Every row belongs to one group in each of 4 separate groupings. Each group adds its own fixed numbers to the row, and there is some noise. The rows also spread widely along 16 directions, which tell nothing about the answers.
In the rows, zero is written as 128.
Some rows, each with its group in each grouping after it:
[140  87 131 110 149 149 129 141 119 124 156 115 108 117 126 107 132 120
 107 117  97 112 127 145 120 107 151 132 153] : (2) suras (0) (2)
[129 148 180 138  79 121 120 114 144 101  93 151 115  84 126 131 108 138
 117 138 109 151 134 151 113 125 115  92 159] : (0) fub (4) (0)
[144 150 126 105 143  90  98 130 129 154 171 139 140  92 150 160 110 127
 102 114 147 151 114 111 140 157 117 112 143] : (1) suras (3) (1)
[119  95 172 138  69 136  62 133 147 133 139 137 104 113 154 103 132 133
 135 130 139 143 104 123  87 160 119 133 124] : (0) doru (1) (2)
[148 102 112 123 170 135 107 139 122  88 141 105 118 128 145  67 148 174
 113 109 141  76 110 116 178 138 142 145 131] : (1) dofon (2) (0)
[100  75 169 127 131 129  99 160  94 140 186 121 145 124 157 108 179 144
  94  92 114  92  99 149 127 144 114  98 165] : (2) doru (2) (1)
[140 125 160 120  99 158 126 146 107 100 122 120 106 127 102 147  65  95
 166 117 117 145 122 153 144 115 129 120 135] : (2) fub (0) (0)
[139 178  87 125 174 103 110 127 104 101 140 134 131 132 115 116 107 112
 131 117 113 130 124  97 146 161 155 134  95] : (1) dofon (3) (2)
[170 103 135  95 102 108 163 113 109 143 137 140 159 115 171 103 127 150
  66 143 153 161  99 120 123 160 110 110 162] : (1) dofon (1) (0)
[ 93 146 126 112 151 125 131 124 145 123 121 135 117 115 105 154 143 113
 147 112 153 105 157 110 102 118 138 127 129] : (2) dofon (4) (0)
[ 97  82 113 129 138 121  55 158 181 142 141  93  71 116 123 141 154 134
 144  86 158 100 148  55  84 130 173 181 117] : (1) doru (2) (0)
[112 140  96  72 172  82 160 114 123 159 109 131 133 135 146 177 127 107
  91  95 125 108 139  97 101 123 143  97 147] : (2) dofon (0) (2)
[111 121 135 118 124 138  88 133 143 120 131 135 113 132 152  93 143 149
 154 129 146 105 114 131 112 134 128 153 115] : (2) doru (2) (1)
[140 127 119 123  59 163 145 112 122 120  91 131 101  81 119  99 147  83
 112 130 104 140 154 122  91 109 108 101 161] : (1) doru (4) (0)
[144 111 155 134 109 141 147 100 140 128 138 133 110 123 149 156 109 122
 116 140 154 151 115 149 125 121 114 106 140] : (0) dofon (0) (2)
[151 114 122 175 112 144 104 129 131 115  96 108  67 114 100 125  77 109
 129 101  81 125 143 126 166  72 152 104 147] : (1) doru (1) (0)
[122 138 146 100  71 113 164 107 116 119 137 142 161  85 120 159 134 136
 146 133 252 170 130  83 144 123 106 124 109] : (2) dofon (1) (1)
[155 115 112 135 154 139 104 136 109 123 182 102  97  95 111 130 137  76
  94 108 108 129 125 111 114 159 136 124 138] : (0) doru (4) (2)
[141 114 146 129 156  87 111 121 105 125 191 130 144 102 187  79 173 175
  39 125 117 128  80 111 153 180 135  94 151] : (2) dofon (0) (1)
[138 145 119 145 107  89  93 150 125 121 172 100 104  74 140 185 144 119
 102 120 108 142 135  83 153 121 136  92 124] : (0) dofon (0) (0)
[126 137 131 179  88 115 141 150 105 149 162 135 159 117  69 137 101 116
 132 137  83 147 165 135 129  97 116 102 148] : (0) suras (1) (0)
[160 129 104 154  86 136 182 102 155 134 113 117 131 131  84 149  77 111
 125 143 112 139 162 135  85 125  89 150 148] : (2) fub (2) (1)
[136 154 125 115 137 116 116 138 106 145 141 151 134 170 180 133  95 124
 139 152  64 123  94 186 137 127 115  93 123] : (2) dofon (0) (2)
[142 143 121 122 106 109 152 154  58 115 160 149 170 130  86  84 104 109
 126 141 114 195 128  96 122 148 167 132 115] : (1) dofon (1) (0)
[147 151 106 144 116 149 137  78 148 136 106 128  95 118 126 144  92 101
 149 131 189 137 129 117 155 113 106 118 117] : (1) suras (4) (1)
[136 140 113 187  91 148 139  82 175 153 140 133 115 113 123 117 124 126
 126 152 136 116 155 124 104 141  65 131 141] : (2) dofon (2) (0)
[134  90 143 188 122 158 126 126 125  97 134  87 111 178 130 115 132 112
 102 107  78  83  94 158 118 174 101 113 136] : (1) dofon (4) (1)
[144 143 106 149 138 135 132 106 144 125 118 132  94 131 118 147  91 110
 141 135 129 152 143 117 133 103 156 132 124] : (1) dofon (3) (0)
[135 129  98 204 118 177  89 148 136 113 213 105 104 133  98 106 151 116
 185 170 129 137 140 118 124 130 140 185  74] : (2) doru (3) (0)
[131 135 123 160 133 100 162 124 108 128 136 136 143 115  91 135 121 135
  94 123  90 129 156 136 144  83 144  85 158] : (0) dofon (4) (2)
[137 139 128  89 188 146 117 142 114  76 115 125 108 131 134 120 129 124
 144 123 109  86 120 177 147 109 153 127 124] : (0) fub (4) (2)
[122 124 135 100 153 109 107 113 109 175 136 162 118 122 136 102  85 118
 118 105 143 144 117 115 144 110 159  98 152] : (0) suras (0) (2)
[117 110 122 129 151 161 107 120 131 148 132 138 109 145 140  67 138 122
 138 130 112  89 126 147 112 129 129 137 139] : (2) fub (1) (0)
[ 90 111 146 157 123 126 129 150  95  94 137 105 138 157 117 158 162 118
 128 107 100 110 124 128 122 119 158 103 111] : (0) suras (3) (1)
[120  81 166 119  65 137 171 109 114 139 106 134 152 116 144 116 156 117
  73 114 125 128 123 137  77 144  89  85 172] : (1) suras (1) (2)

New rows, each followed by its group in each grouping:
[150 109 103 106 110 126 132 128 135 126 129 118 123  87  99 100 122 131
 120 108 159 121 147  97 141 103 129 144 149] : (1) dofon (1) (1)
[140 150  87 111 120  80 120 138 127 161 157 120 145 104 129 162 124 112
 100 114 105 118 145 104 112 140 100 111 149] : (0) dofon (2) (1)
[139 147 135 108 102 134 104 131  95  87 146 125 107  94 187 114 166 128
 126 150 135 148  92 126 158 124 138 103 100] : (2) doru (0) (1)
[139  94 130 140 120 118 105 152 133 140 138 104 123 162 153 146 112 146
 129 126 125 116 103 126 133 136 131 134 119] : (1) suras (1) (0)
[117 163 136 176 153 119 154  91 144 131 144 150 126 112  93 161 100 109
 114 122 117 135 162 135 116 126 112 103 143] : (2) dofon (2) (2)
[133 114 135 115 132 156 149 136 130 137 164 114 121 112 116 193 132  76
 136 117 154 132 145 141 106 125 105 119 145] : (1) dofon (1) (0)
[111 192 126 130 142 103 145  85 145 154 112 157 133 101 108 178  93  93
 120 107 150 130 150 121 111 142  86  87 148] : (2) doru (4) (1)
[122  90 128 116 130  98 114 121 141 208 145 149 147 134 130  98  96 162
 111 108 151 114 124 120 132 110 122 125 171] : (2) suras (1) (1)
[151 120 101 123 133 120 161 112 149 131 154  91 118 100 145 197 168 107
  80 132 142 116 139 111  92 148 104 124 132] : (2) fub (4) (2)
[142  91 100 168  94 160 161 116 118 126 100  92 110 160 109 116 117 114
 133 127 107  98 140 124 137  89 124 125 125] : (2) suras (1) (0)
[116 140 159 130 117 144 128 118 127 114 108 148 135 140 140 108 128 110
 120 134  72 102 123 179  90 153  90  93 155] : (0) dofon (1) (0)
[153 132 137 103 198 135 115 132 143 110 148 126  99 112 133 155 111 123
 122 128 137 123 123 157 129 127 149 134 146] : (0) doru (4) (0)
[120 127 155  90 163 109 159 127  81 143 134 135 147 134 138 176 112  90
  86  94 125 135 109 135 118 152 130  73 163] : (2) suras (4) (0)
[123 123 138 132 105 119 113 158 111 132 141 136 147 138 125 110 121 131
 131 126  88 125 124 141 120 134 123 115 141] : (1) dofon (1) (0)
[115 104 133 117 153 115  95 125 152 142 115 113  70 106 143 168 131 108
 104  81 135 112 132  96 121 110 164 102 155] : (1) dofon (4) (0)
[ 83  92 150 133 112 123 118 166 129 110 124  95 125 184 154 177 154 152
 158 117 120  88 109 141 120 100 148 125 100] : (2) suras (0) (1)
[142 138 147 148 119 123 136 108 111 124 142 150 131  72  97 103 106 120
  91 113 113 146 143 130 143 120 114  91 165] : (2) doru (1) (2)
[155 113  91 188 121 117 160 125 107 161 157 104 127 170 103 154  89 106
 109 138  87 145 130 119 131 112 141 118 120] : (2) suras (4) (2)
[135 145 101 114 178 106 140 147  52 118 152 126 173 148 118  90 132 118
 100 108 107 103 109 115 160 161 134 100 126] : (0) doru (1) (0)
[165  76 137  87 108 122 158 122  95 110 128 116 141 137 142 101 116 138
  87 122 180 170  88  96 104 168 152 151 137] : (0) doru (2) (1)
[151 161  71 140 133  80 145 120  93 180 138 139 157 159 157 119 114 129
  88 146  62 116 117 142 153 112 113  73 146] : (0) dofon (4) (1)
[102  94 172 133 118 135 100 112 153 139 144 140 110  94 124 122 144 125
 107 101 160 130 134 106  93 147 131 118 166] : (0) dofon (3) (0)
[169 146  93 140 152 135 169 119 119 134 129 115 109 141 110 187  73  72
 121 135  91 149 147 147 130 101 133 111 139] : (1) dofon (1) (0)
[140 110 104 128 157 120 169  79 193 161  84 125 121 152 136 161  96 159
 104 124 169 105 145 119 105 117 117 141 157] : (1) suras (3) (0)
[150 144  82  91 176 119 130 123 137 155 129 135 116 144 136 145  87 109
 139 123 142 125 135 118 123 129 137 145 132] : (1) dofon (2) (0)
[128 114 133 141 122 140 135 126 147 109 148 109 101 135 154 149 156 124
 119 153 119 135 123 124  90 136 143 138 115] : (2) dofon (0) (0)
[171 133 137 120 103 147 144 112 122  92 118 145 130 134 143  93  90 138
 136 156 132 152 106 163 131 146 107 139 125] : (1) dofon (2) (2)
[107 130 128 130 158 122  87 136 152 150 139 137 110 120 113 124 113 135
 146 104 118  83 144 142 133 109 127 128 144] : (2) fub (4) (2)
[117 126 137 167 124 166 121 106 172 139 124 139  93 140 105 128  94 112
 165 134 122 120 148 156 109 102 118 137 129] : (1) suras (0) (2)
[ 95 110 157 167 127 129 104 121 107 134 164 143 113 115 166  93 191 143
 103 129 144 133 111 111 151 118 160  85 130] : (1) dofon (4) (0)
[104 134 111 138 143 101 124 139 133 172 156 140 123 138 124 148 131 117
 124 144  98 151 153 108  88 102 174 121 129] : (0) suras (0) (0)
[147 107 141 122 103  73 110 163 147 115 166 108 151  82 165 141 178 192
  65 145 118 136 120 100 112 156 130 132 138] : (1) suras (1) (0)
[128 136 141  85 109 106 152 137 122  84 118 130 140 110 107 145 114 147
 141 132 184 172 127  91 111 129 165 156 106] : (2) doru (0) (1)
[135 149 132 108 115 115 136 113 152 111 114 122 138 118 132 149  99 142
 130 113 152  96 120 131 140 151  73 119 139] : (2) dofon (0) (1)
[108 150 149 110 149 127 133 106 114 105 132 144 112  91 131 136 142  99
 108 109 151 148 127 104 111 146 145 102 127] : (2) doru (0) (2)
[119 156 109 142 169 139 146  91 156 126  95 137 112 157 127 133  99 124
 146 124 131  86 145 141 125 124 112 127 129] : (2) dofon (2) (0)
[144 144 118 132 121 145 151 112 105 118 104 117 121 154 115 151  72  81
 139 112 103 109 122 156 141 131  93  95 132] : (0) fub (0) (2)
[161 121 112 128 125 112 138 132 107  95 125 107 142 151 127 121 102 148
 113 129 127 128 105 111 148 155 137 136 120] : (0) dofon (3) (0)
[140 150 121 150 106 145 108 106 131 119 176 137  97  76 155 121 160 112
 131 161 150 158 131 121 137 118 122 123 112] : (2) dofon (2) (1)
[182  72 116  83 110 155 194 118  96 101 100  93 132 116 100  83  98 118
  80 100 134 116 123 110 132 134 122 134 176] : (2) suras (0) (0)
[156 127 113 132 145 164 154 109 139 119 138 133 121 125  95 102 105 108
 134 132 131 112 141 159 120 129 103 142 148] : (1) dofon (4) (2)
[108 118 120 136 139 119  88 123 114 154 154 139 105 112 141 102 143 126
 123 117 146 143 127  76 138 117 180 122 119] : (2) suras (3) (0)
[147 155 123 112 122 127 146  87 135 107 149 126 122  74 142 153 149 104
 107 140 200 154 125  92 122 162 105 127 113] : (2) dofon (1) (1)
[111 143 121 166 129 132 144 110 162 126 133 134 119  95  83 138 137 143
 146 128 175 117 177 107 144  83 129 128 135] : (1) dofon (4) (0)
[120 145 130  97  94 153 140  94 123 107  79 131 101 102 142 134 130  84
 142 118 164 130 136 101 104 136 113 114 120] : (2) suras (2) (0)
[147 149  92 158 151 123 176  80 112 144 107 126 110 120 115 141 111  91
  82 116 130 146 145  95 139 115 139  85 147] : (1) doru (4) (0)
[114 154 103 175 156 136 140  91 117 154 146 129 107 135 149 158 149  80
 114 128 125 122 137 118 141 117 123  75 119] : (1) dofon (1) (0)
[116 144 122 132 126 125 173  95 126 127 133 149 158 104 106  91 171 126
  91 137 134 117 152 127  96 134 108 108 157] : (0) dofon (4) (1)
[163 144  75 127 118  95 160 122 146 116 118 115 137  96 110 134 129 164
 109 140 144 117 158 100 155  91 125 135 130] : (1) dofon (4) (2)
[129 125 120 146  97 130 122 135 130 112  98 107 102 137  85 149  89 106
 156 114 129 132 143 100 124 107 151 132 115] : (0) suras (4) (0)
[191  85 122 138 108 179 134 117 127 100 150  89  81  92 149 110 147 105
  84 136  95 112 111 163 130 127  99 121 156] : (2) doru (4) (2)
[118 141 134 110 147  98 120 123 134 148 115 132 130 106 111 184  90 113
 116  82 137 111 146 114 136 124 118  92 166] : (0) fub (3) (0)
[ 84 105 146 144 131 176 120 101 176 125 115 129  62 120 148 124 180 112
 141 141 129 112 153 132  68  94 160 137 129] : (2) fub (0) (0)
[136 118 140 115 104  90 157 145 103 121 128 128 164 127 115 140  95 166
 115 118 130 135 124 124 155 109 130 111 141] : (2) fub (0) (2)
[145 102 169 134 158 167 158 103 130  91 119 126 104 121 133 125 129 132
 107 133 138 119 119 180 138 108 138 109 162] : (0) fub (4) (0)
[ 99  99 166 102 121 123 114 122 125 107 102 120 104 109 152 131 156 133
 104  88 165 115 113  92 116 138 148 100 142] : (0) doru (0) (0)
[117 136 120 140 124 161 135  99 118 118 120 145 131 141 113  27 130 119
 129 127 116  98 127 118 113 168 106 131 135] : (2) dofon (0) (0)
[133  93 145 157  99 145 168 108 131 126 110 116 106 132  90 142  99 113
 121 122 149 159 142 108 106 108 155 131 143] : (2) fub (4) (0)
[126 128 153  96 118 165 141  90 149  90  94 138  96  77 124 119 147 106
 125 117 176 119 137 132  96 134 109 126 143] : (2) doru (4) (2)
[163 130 164 119  83 146 149 141  77  88 120 131 140 118  97 117  63 107
 134 118 100 146 109 166 160 134 101  95 159] : (2) dofon (4) (0)
[113 155 142 103 158 130 115 138 117  73 154 130 153 108 126 116 162 145
 149 127 171  94 120 130 138 170 110 145  93] : (2) fub (1) (2)
[137 142 110 122 125 131 144  92 119 122 109 142 112  98 101  90 109 100
 112 116 131 137 145 102 127 115 141 116 142] : (2) dofon (1) (1)
